The groups are shells around one centre, one inside the other: the same stretched ball of 6 dimensions in 8 sizes.
(in the rows, 128 means zero)
Known rows, each followed by its group:
[122 165 163 166 180 131 144 144 126 103 148 123  89 145 102 107] => tade
[183 125 180 156 180 127 190 139 118  99 120 132 108 180  79 127] => Keloz
[ 93 158 145 142 167 106 141 134  93 126 126 135  98 135 111 104] => Keloz
[ 70 192 145 141 189 129  92 147 161 113 152 130  94 132 122 141] => tade
[150 124 135 117 117  85 170 134  28 133  99 155 107 129 105  94] => tav
[ 89 155 127 129 142 107 129 118 163 116 140 120 129 157 106 125] => Keloz
[124 150 120 117 115  97 158 111 118 127 123  98 105 150 103 126] => Vabav
[ 90 136 140 116 167  91 140 132  97 134 104 162 127 150 108 127] => vefav
[228 122 187 156 167 131 202 153  73  96 114 137  87 166  78 122] => tade
[ 85 177  99 111 100 113  85 119 208 106 166 109 138 143 119 140] => zapo
[ 28 181  73  83  90  85  58 116 171 133 148 135 146 117 140 134] => sivus
[107 158 141 131 156 117 110 148 133 109 141 158 122 138 114 123] => Keloz
[ 98 128 147 125 173  82 176 124  52 146  87 148 106 149 102 109] => sivus
[134 134 111 107  87  89 144 122  97 122 123 137 131 138 108 108] => vefav
[160 148 149 137 143 112 175 129  89 118 119 107  83 148  96 122] => tefe
[196 157 171 156 161 144 156 155 124  89 145 119  82 151  93 134] => Vabav
[105 161 158 157 186 129 142 130 173 103 146 113 109 169  97 130] => Vabav
[ 80 143  97  97  90  75 118 120  87 137 120 153 139 121 122  99] => tav
[147 137 157 134 158 108 150 154  59 117 114 169 104 133 106 108] => zapo
[142 168 102 112  72 115 108 127 163 101 162 108 121 131 114 127] => Vabav
[ 93 181 108 116 106 102  99 138  96 125 146 129  96 101 131 105] => vefav
[140 128 191 169 219 117 202 136  82 118 104 134  90 176  82 110] => sivus
[ 22 198  97 111 131  99  67 126 149 135 152 124 108 107 140 123] => tav
[178 162 139 129 121 143 121 138 212  79 164 107 123 167  97 164] => sivus
[144 132 152 152 148 114 183 115 141 106 131 106 120 178  84 111] => sivus
[174 132 182 139 200 124 178 146 109 110 104 140  96 175  86 157] => tade
[156 140 144 112 149 115 149 131 152 110 117 127 120 172  95 168] => sivus
[141 168  96 110  58 108 111 125 141 106 159 107 117 121 117 115] => tav
[113 165 137 138 150 132 116 126 223  92 163 107 132 172 100 149] => vefav
[134 147 155 117 179 115 130 151 114 117 112 160 110 151 107 158] => sivus
[133 172 151 138 161 117 135 154  63 122 127 135  66 114 116 115] => vefav
[196 119 151 138 118 114 180 135  99  99 126 137 122 161  86 108] => Vabav
[139 145 149 134 144 104 143 154  40 122 118 167  95 116 113  93] => tade
[ 52 175 115 118 145  99 104 123 138 132 136 125 113 131 123 124] => tefe
[156 131 173 152 176 115 164 158  54 111 115 173 102 140  99  96] => tade
[187 117 166 137 154 109 188 143  66 112 104 152 107 159  87 116] => zapo
[144 170 149 137 156 134 123 148 148 100 147 123  94 143 107 144] => Keloz
[179 149 163 156 154 134 170 137 133  95 141 106  92 163  88 125] => tefe
[171 125 139 127 117 110 170 121 142 103 127 120 133 174  87 129] => zapo
[104 144 146 138 164 104 156 124 119 122 122 129 115 158 100 115] => Keloz
[168 157 161 146 160 122 174 138  86 114 123 104  66 145  96 126] => vefav
[142 132 153 131 163 109 172 124 129 116 113 123 116 175  89 140] => tefe
[164 147 178 160 185 136 157 154 116  96 135 142  96 157  93 122] => Keloz
[114 156 145 136 161 127 111 142 181  96 151 146 135 159 105 137] => tefe
[ 84 188 138 134 173 122 110 135 151 119 144 108  84 135 118 144] => vefav
[199 125 158 140 131 121 173 142 109  95 128 139 117 162  87 119] => zapo
[148 154 148 140 143 130 122 149 154  92 152 144 122 150 104 128] => tefe
[210 144 163 141 139 134 156 157 105  91 136 137  95 147  94 132] => tav
[166 146 178 159 184 138 145 162 119  91 139 157 105 154  96 122] => Vabav
[189 139 161 142 145 140 137 153 168  78 151 147 131 168  91 141] => tav
[145 151 159 144 170 139 128 143 197  86 152 134 131 176  94 152] => zapo
[188 121 181 144 178 117 177 160  54 108 104 173 101 152  91 117] => tade
[162 118 167 135 173 108 180 138  91 115 102 153 118 171  88 129] => tefe
[ 96 137 138 115 162 104 124 130 162 115 123 158 150 169 104 146] => Vabav
[146 135 170 154 184 111 200 123  91 122 107 110  87 170  85 118] => tav
[182 143 141 132 116 113 169 133  89 110 126 114  92 143  97 117] => zapo

New rows, each followed by its group:
[ 70 172 119 129 142 115 110 113 208 111 156 102 131 160 110 138] => tade
[151 145 185 163 204 132 153 163  91 101 128 163  94 148  97 114] => Vabav
[ 91 151 164 157 198 108 159 138  75 128 117 143  91 142 105  96] => tav
[144 145 173 144 197 131 148 147 148 101 127 143 111 172  93 151] => Keloz
[135 132 144 121 147  91 168 134  46 134  97 149 100 138 104 111] => zapo
[128 152 189 159 230 138 136 164 131 100 129 165 103 161  99 140] => tav
[111 156 134 136 133  96 143 141  37 132 122 145  86 107 118  79] => tav
[185 112 190 159 193 122 197 148  87 102 108 157 111 178  78 117] => vefav
[132 165 135 133 130 121 113 149 123 104 150 141 107 126 115 117] => tefe
[151 149 171 162 181 133 162 141 133  98 139 123  98 164  91 121] => Keloz
[ 80 161 136 119 166  99 119 141  92 133 117 154 104 127 120 125] => Keloz
[156 143 145 134 130  99 171 141  22 129 110 137  76 118 107  91] => tade
[147 132 173 151 191 123 175 134 138 105 121 131 115 182  84 134] => Keloz
[124 165 128 116 130 105 129 138  90 126 125 126  88 122 117 128] => Keloz
[133 177 171 158 201 151 126 148 190  90 156 112  92 165  99 158] => tav
[117 131 131 122 131  87 162 123  75 131 109 142 118 143 104 102] => zapo
[159 155 178 157 196 143 151 148 161  92 140 124  98 173  90 149] => tefe
[154 127 146 142 136 114 172 120 150 101 133 120 134 178  85 119] => vefav
[ 93 180 141 131 176 123 116 133 167 116 140 109  94 150 112 156] => vefav
[151 128 123 109 103  94 164 115 116 120 115 121 128 159  96 128] => Vabav
[ 79 142 125 102 154  87 132 122 118 138 105 147 130 152 111 142] => tav
[129 144 125 127 116 104 160 108 149 115 133  98 121 164  96 123] => Vabav
[127 164 160 137 191 126 149 133 150 115 125 107  87 165  98 161] => tade
[199 144 180 150 183 141 179 142 148  93 127 108  89 182  80 162] => tav
[162 153 159 155 156 130 164 135 132  99 141 108  93 159  92 122] => Keloz
[117 171  99 110  78 114  86 131 176 101 167 124 135 128 121 127] => Vabav
[ 86 155 143 135 173 107 140 125 136 124 126 126 112 156 105 127] => Keloz
[183 146 122 110  88 111 146 130 124 106 133 114 111 145 102 139] => tav
[165 126 156 120 161 114 166 131 140 109 110 136 125 181  88 161] => tav
[ 92 155  96  85  95  87  97 128 124 129 126 150 138 125 125 136] => tav
[116 134 132 121 138 100 152 116 144 119 121 127 135 168  97 131] => tefe
[205 152 180 166 167 140 184 151  90  95 135 109  64 150  88 118] => tav
[ 94 176 140 124 168 109 117 146  86 131 123 138  79 118 123 131] => zapo
[158 119 168 152 168 112 190 130 101 109 115 138 118 174  83 107] => vefav
[ 88 173  90 110  77 103  93 117 173 112 163 112 135 129 122 117] => vefav
[103 140 124 108 138 106 122 117 201 110 132 134 158 180 100 160] => tav
[117 159 130 131 135 125 116 126 205  95 158 117 137 166 103 143] => Keloz
[114 173 114 134 101 115 123 119 157 107 162  94 108 135 111 109] => tade
[135 141 131 103 128  90 140 143  48 134 101 161 103 122 116 123] => sivus
[148 133 196 170 229 135 185 139 148  99 121 131 107 195  77 140] => tav
[116 131 148 125 166 117 121 138 183  99 134 168 162 178  98 147] => sivus
[120 170 126 127 131 135 104 123 250  87 171 100 140 175 102 164] => tav
[147 135 168 134 188 111 171 142  84 122 101 144  95 159  95 138] => tefe
[142 154 192 177 222 141 166 150 128  99 135 129  85 167  89 124] => tade
[157 146 135 122 121 104 160 132  83 120 119 121  94 138 103 121] => Keloz
[ 70 171 171 149 233 120 124 154 104 126 120 155  85 139 115 132] => sivus
[144 128 122 116  99 110 127 126 177  94 146 147 167 167  98 127] => tav
[ 83 171 100 122  92 105  92 127 153 111 164 128 132 121 124 100] => tav
[115 142 161 132 192 110 146 144 102 122 109 158 110 155 103 136] => Keloz
[ 99 174 133 137 146 109 134 131 100 126 135 112  82 125 115 110] => tefe
[138 134 144 128 140  93 168 137  38 132 103 149  97 131 105  97] => zapo
[ 66 181 159 147 213 120 111 152 108 125 131 148  82 127 121 126] => tav
[ 61 164 130 127 169 117 104 119 224 109 150 122 145 174 107 154] => sivus
[168 122 165 151 158 127 160 142 150  88 138 154 142 178  85 119] => tade
[187 115 181 144 180 102 217 141  15 128  82 144  78 156  84 109] => sivus
[123 172 128 133 123 115 124 138 108 114 146 119  91 120 116 110] => Keloz
[183 120 142 127 109  99 174 139  53 114 113 152 114 139  97  97] => tav
[138 136 143 131 140  96 171 130  61 128 109 134  98 140 101 103] => Keloz
[157 175 138 134 127 136 109 151 153  92 161 123  98 132 112 138] => tade
[106 137 126 106 133  82 140 134  56 140 101 162 116 128 115 112] => Vabav
[119 184 133 122 148 127 105 141 161 109 148 113  92 137 116 158] => Vabav
[155 151 121 127  93 118 138 122 166  97 154 105 126 154  99 124] => zapo
